The first 4 rows are patterns. Each new row is the sum of 2 different patterns, raised or lowered, with some noise. Before adding, each is slid sideways (what falls off one end comes back at the other) and multiplied by a number that may be negative. Names go in the order of the patterns.
In the rows, 128 means zero.
Some rows, each with the names of its patterns after it:
[119 135 133 149 126 129 154 153 147 125 124 122 156  78 118 120 117 142
 146 126 124 119 109 148 142 178 125 160 153 122 139 133 122 124 110 126
 126 128  88 140 163  90] : pugi
[134 103 112 104 120 125 132 147 156 100 126 126 102 127 138 134 133 112
 178 131 162 169 157 148  78 127 123 133 130 130  91 128 111 118 127 143
 131 122 134 142 108 132] : muze
[136 126 126 161  87  97 112 155 120 120 141  91 142 104 135 121 135 137
 132 130 140 123 113 146 149 123 159 139 117 140 122 126 122 141 157 142
 131 123 135 108 137 151] : mumob
[123 143 127 135 106 166  92 119 105 137 141 165 153 131 128 162 107 121
 128 137 126 106 132 137 116 126 154 130 130 133 124 120 122 135 102 138
 109 137 152 134 134 123] : Ranaf

New rows, each followed by the names of its patterns:
[ 97 123 125 151  70 201 166 166  98 127 108  97 163 118 123 142 143 126
 114 130 148 115 129 156 117  88 134 102 116 146 128 142 127 158 112 121
 111 107 131 120 155 128] : mumob Ranaf
[178 160 169 145 127 127 125 173 153 138 168 147 157 115 170 167 124 139
 113  89 108 131 188 125 168 152 147 141 178 163 162 151 158 139 127 152
 144 134 168 149 148 161] : muze Ranaf
[ 85 109  90  70 103 108  89 109  66 135  97 111 130  94  83  90 105  83
 118  98  87  48  93  95  41  73  71 113  91  90 119  65 111  77 132  76
  71 135 106  90  99  73] : pugi mumob
[143 155 139 165 179 150 160 171 129 152 153 135 115 140 127 157 177 176
 186 123 147 163 127 159 141 194 124 129 178 166 199 228 204 174 107 185
 130 150 153 163 118 131] : muze Ranaf
[113 125 158  87 106 107 126 117 103 138 147  94 119 148 108 124 135 122
 118 106 161  98 154 131 152 159  94 127 115 122 139 125 105 101 149  84
 114 111 132 131 162 154] : muze Ranaf
[112  95 150 119 114 137 106 101 132 129 136 134 105 105  74 101 113 100
 122 124 113 116 116 126 126  87 117 121  84  76 128 152 112 115 100 117
 114 118 100 113 125 120] : pugi muze
[144 149 146 127 203 175 183 190 125 141 160 142 167 188 144 151 100 202
 133 164 196 172 169 124 164 172 165 161 162 170 151 112 186 167 164 157
 137 166 170 121 139 149] : pugi muze
[109 104 107 133 120  77  85  54 118  33  76  80  59  76  92 146 120 108
  98 102 138 121  70 152 120  98  84  80 112  96  66  93  82  99 125 123
  96 155 110 106  97  67] : pugi muze
[130  54 131 105 127 149 120 114  80 117 111  97  95  96  90  53  77  82
  86 118 114  92  98 100  68 117 113 117  84 106 112  91 110 118 114  73
  82  95  75  96  71 112] : pugi muze
[126 129 108  89 109  75  82  93 115 111 105 126  94  75  86  98 120  63
 119  74  59  79  92 142  77 142 126 117  82 138 111 107 142  94 113  98
 112  94  85 115 103  90] : muze mumob
[161 157 130 124 164 115 125 143 142 124  96 153  89 131 126 137 132 152
 149 157 145 149 136 162 146 128 166 172 144 129 132 138 138 115 131 146
 150 146 141 124 167 154] : pugi mumob
[135 129 130 114 112 113  76  95 126 122 132 140 117  99 102 120 127  71
  91 107  46  78  78 165 125 146 130 112 109 171  97 121 121 121  95  93
 121 116  89 127 128 109] : muze Ranaf
[ 74 113 133  92  88 101  70 105 112  95  86 134  73  80  54  97 110 137
 116 118  93 109  77  98 102  80 133 105 118  86  97 107 112 135  90 125
  90 102  88 101  72 108] : mumob Ranaf
[160 169 138 140 156 152 147 152 179 172 186 153 179 167 150 176 133 150
 174 164 153 172 153 147 145 155 177 107 141 131 106 127 147 185 161 163
 157 147 138 177 155 174] : muze mumob
[ 97 103  73 123  76  94  60 116 135 101 113 108 108 137  86  96 119 124
 115  86 101 105 111  66 112  95  94 117 110  97  94 102  72 121  99 145
 118 128 122  94 105 113] : pugi Ranaf
[156 152 139 195 123 144 139 157 154 202 192 153 178 193 127 157 148 161
 147 145 179 171 146 146 183 139 162 178 155 147 144 186  98 138 123 181
 169 152 170 119 158 149] : mumob Ranaf
[153 134 129 110 163 150 101 133  99  88 113 122 172 145 125 117  97 134
 136 114 146 129 129 123 134 145 130 125 144 158 118 125 166 153 133 129
 114 119 114 132 114 120] : pugi muze
[174 157 179 177 133 178 139 160 152 173 146 176 148 181 176 156 180 176
 155 201 173 159 152 191 129 150 153 195 186 196 181 172 148 198 163 161
 162 167 188 110 139 159] : mumob Ranaf
[117 126 134 138 108 137 180  97 140 131 118 140 127 135 155 135 149 125
 149  98 181 103 145 118 113 116 126 128 129  98 134 153 143 163 132 172
 147 121 149 139 108 126] : pugi Ranaf
[148 152 163 142 139 176 129 145 163 173 150 132 185 148 124 139 138 160
 148 154 127 121 151 160 162 102 228 190 175 138 152 149 145 191 148 189
 134 149 114 150 128 138] : pugi mumob
[ 88 109 102  92  95  97  96 131  90  72 122 126  82 108  72  80  89  70
  81  87  89 103  95  91 107 133 109 124  79  72  69  81  99 112  56 102
  60  99  63  80 116  85] : pugi Ranaf
[153 139 120 149 154 166 139 184 165 126 144 168  98 105 103 157 127 131
 107 117 180  81 134 137 147 161 137 136 170 154 142 148 146 127 187  95
 117 138 118 146 146 145] : pugi mumob
[123 130  87 123 127 105 109  85  96  92  88 113 108 124 123 114 132 127
 104 119 143  90  84 124 117 110 115 114 135  97  96  99  83 117 125 125
 101 139 154 126 142 132] : pugi muze
[131 126 124  99 181 135 107 131 135 121 107 131 112 139  95 109 102 116
 122 126  94 165 140 115 115 113  83 117 135 122 141 107 117  73 105  85
 102 131 107 134 118 110] : pugi mumob
[136 145 144 141 110 148 133 162 178 138 189 151 153 175 142 148 131 190
 120 153 115 149 130 187 153 138 153 177 128 149 153 171 150 131 155 185
 131 125 202 158 148 152] : pugi Ranaf
[107 108 108  72 106 128 110 135  98 105  62  93  73  90 124 100 125 111
  98 124 116 116  88 185 129  98 123 128 114 100 128 105 135  90  99  88
 108 112 115  80 163 133] : pugi mumob
[152 133 129 129 107 144 141 141 110 153 125  88  89 121 156 147 139 138
  99 161  94 126 124 138 131 114 130 141 114 114 159 145 124 155 131 113
 130 129 106 131 121 154] : mumob Ranaf
[138 122 132 148 134 113 133 114 125 126 121 137 131 139 127 114 120 146
 131 137 144 109 109 124 139 137  95 166 156 162  87 163 145 136 159 112
 129 109 137 129 100 145] : mumob Ranaf
[ 78  63 129 102 137 115  90  70  73  86 124  89 168 106 134 119 102 132
 106  91 110  89  79 103 101  65 119 143  77  92 135 101 141  95  85 123
 122 127 106  87  99 125] : pugi Ranaf
[133 153 123 139 147  89 146 113 137 132 144 147 133 153 137 141 117 135
 148 125 163 147 115 145 125 147 104 168 164 162 132 121 118 103 141 153
 118 146 139 162  95 112] : mumob Ranaf
[123 100 142  99  78  81  95  79  79 115 120 111 106  95 117  82 112 125
 130  90  75 156  65  64  79 113  95  90  99  48  99  78 110  99  89 140
 108 104 119  85  73 116] : pugi mumob
[ 89 121 124 117 119 103 157 123 157 145 131 137  55 114 120 114 124 122
  87 110  84 102 115 136 115 125 120 118  97 123 124  76 127 112 118 100
 127 140 137 113 108 130] : muze mumob
[155 159 134 140 152 168 125 151 123 114 159 124 166 184 162 141 145 133
 186 151 143 139 137 140 151 161 125 180 179 153 154 163 149 174 163 163
 163 117 116 135 153 127] : pugi muze
[148 155 187 140 141 133 187 164 148 170 157 173 147 172 155 162 167 169
 143 177 145 157 194 182 164 183 166 166 171 162 146 187 147 177 156 172
 169 195 167 173 180 195] : mumob Ranaf
[160 135 133 164 177 150 169 162 154 143 150 156 129 149 156 155 151 150
 170 159 138 168 154 131 148 182 125 132 126 204 147 170 187 145 175  99
 158 143 161 159 155 130] : muze mumob
[137 160  84 122 109 103 116 134 168 128 106 136 113 120 175 131 150 152
 142 135 135 145 132 154 148 109 160 166 146 157 128 140 133 101  97 149
 145 145 165 121 166 140] : pugi muze
[122 143 148 165 133 124 160 184 153 180 125 194 114 141 133 140 133 119
 132 155 141 120 144 147 113 132 149 122 141 146 120 133  93 135 163 151
 141 155 126 133 131 149] : mumob Ranaf
[146 138 143 151 159 132 118 152 119 107 142 136 131 131 160 146 135 165
 155 194 142 118 167 127 106 162 126 144 164 119 111 120 137 158  94 115
 145 106 118 127 176 127] : pugi muze
[113 168 161 152 180 133 160 122 125 159 133 141 159 131 138 150 122 137
 108 114 105 120 108 133 181 147 135 114 127 137 173 138 175 142 122 124
 140 151 107 167 184 152] : muze mumob
[122 133  99  80 139 122 141 104 102 111 114 128 111  88 121 138  75 100
 108 118 120 121 120 112  90  98 124 119 151 114 142 126 124 116 131 101
  94  96 107 114 115  72] : pugi Ranaf
[160 142 163 150 155 118 161 156 151 152 162 159 134 162 180 141 154 156
 151 111 112 136 165 151 164 186 105 160 135 132 148 166 163 163 135 206
 153 174 201 194 166 126] : muze mumob
[141 135 145 171 127 147 127 106 127 159 100 127 112 160 144 172 159 151
 139  77 143 139 176 128 157 121 127 127 125 125 138 118 123 136 138  85
 142 163  80 108 116 128] : pugi muze
[137 153 121 157 108 136 135 130 123  99 154  89 108 108 142 125 142 151
 103 115 164  95 120 126 137 111  83 118 128 116 118 162 118 109 124 122
 119  97 158 119 147  86] : mumob Ranaf
[155 130 119 153 102 142  82 147 147 145 166 151 156 128 177 128 200 140
 167 147 136 127 139 139 144 148 145 120 142 139 149 178 140 154 144 132
 106 142 132 143 175 141] : muze mumob
[151  53 113  87  98  97  98  91  94  79  93 126  89 105 100  86 102 105
  91 105  95 100  74  68  81  96  80  98 139  66  70  98 104 111  65 138
 146 129  83 105 101  82] : pugi mumob
[149 124 111 113 137 143 136 122 140 152 102 134 146 114 195 168 155 137
 170 165 126 172 123 187  92 140 126 123 150 155 128 141 147 109 139 158
 157 127 180 150 139 154] : pugi mumob
[110 120 119 150  68  74  89 148  65  92 111  65 126  96 109  95 105 102
 121 117 150 100 114 134 121 104 135 113  91 104  98 101 100  89 137 143
  83  95 117  91 128 125] : pugi mumob
[152  99 124 138 116 106 114 101 124 125 114 153 129 133 119  98 110 120
 138  99 151 104 113 140 134 131  94 160 165 140 109 115 163  89 153  94
 154 131 163 138 120 124] : mumob Ranaf
[164 130 122 149 129 145 107 155 136 117 142 138 134 152 140 131 145 180
 125 179 137 101 139 128 140 137 133 163 141 161  96 180 130 167 146 130
 101 111 164 102  79 145] : mumob Ranaf
[125 172 144 165 151 126 132 150 141 136 151 162 142 141 164 154 158 158
 125 147 112 126 185 150 152 165 142 145 138 145 142 128 115 106  89 124
 135 221 165 149 140 168] : muze Ranaf
[125 179 151 178 135 169 171 153 139 161 154 127 144 156 157 147 148 166
 127 173 153 163 148 132 150 140 140 150 137 158 143 186 112 173 159 178
 147 118 147 150 162 138] : mumob Ranaf
[111 149 125 129 112 125 154 152 132 130 152 142 177 155 167 173 151 141
 149 183 136 115 193 152 141 169 151 172 159 135 131 124 130 179 157 133
 207 157 147 152 136 153] : pugi muze
[ 96  92 103  81  94 132  74 135 118 128  92  73  72  87 110 101 106 115
  92 103 104 112  95 140 127 127  86 100 112  95 137 100 135 106 111 119
  96 114 104  83 110 118] : mumob Ranaf
[142   4  89  89  91 113 117  63  95  74  72 115 126 147  89 133 135  75
 111 110  68  79  58  88  97 104  78 137 104  60  89  80 103 128 102 104
 107 169 118 127 133 120] : pugi muze
[148 140 158 171 146 186 128 158 139 172 140 137 163 167 159 175 145 210
 133 158 143 203 163 164 215 172 156 188 128 158 161 147 139 129 168 173
 159 138 225 172 171 175] : pugi Ranaf
[163 169 150 145 163 105 152 155 143 162 176 169 144 143 161 143 167 160
 154 139 123 147 157 162 149 214 160 171 139 144 165 161 196 152 167 194
 167 182 186 179 174 107] : muze mumob
[176 189 147 202 123 137 113 198 178 200 207 166 156 190 141 171 121 171
 129 107 139 154 196 161 194 163 163 166 189 156 172 178 137 159 141 177
 183 156 186 157 153 199] : muze Ranaf
[104 191  79 133 114 115 135 147 127 113  98 139  95 106  77 130 143  62
 109 127 109 132 134 116 139 142 129 103 106 113 117  75  89 113 122 130
 132 108 107 116  94 137] : pugi Ranaf
[119  88 140 119 115 150 147 152 127 148 111 122  94 132 122 122 155 128
 100 118 112 158  44 151  97 101  88  94 141 102 126 119  96 139 165 122
 133 134 141 108 114 138] : muze Ranaf
[127 122 130 146 131 130 126 105 124 120 102 136 118 140 110  96  99 131
 109 122  91  90 104  71 100  99 155 123 122 116 123 113 133 130 143 121
 139 114 110 131 108 104] : muze mumob
[162 130 174 189 131 133 149 194 154 146 178 136 147 142 161 149 167 169
 168 152 188 147 162 161 153 150 176 171 157 155 155 151 172 136 206 174
 177 148 151 119 144 172] : mumob Ranaf
[ 85  57  84 109 171  98 152 130 127 117 161 146 139 128 140 116 100 133
 120 111 148 133 129 146 168 142 153 123 100 105  98 158 135 117 151 122
 140  89 160 150 106 117] : muze Ranaf
[159 148 164 156 151 124 177 161 139 136 176 188 184 166 159 174 193 173
 164 135 192 146 113 131 163 164 204 198 163 158 188 129 171 171 207 156
 162 183 164 156 161 182] : pugi Ranaf
[128 120  98 149 111 102  93  64 109 105 104 134 118  78  85  56 119  31
  77  75  55  71  88 149 117 107 100  98 133 124  73 150 116  95  81  81
 109  96  67 100  82  98] : pugi muze
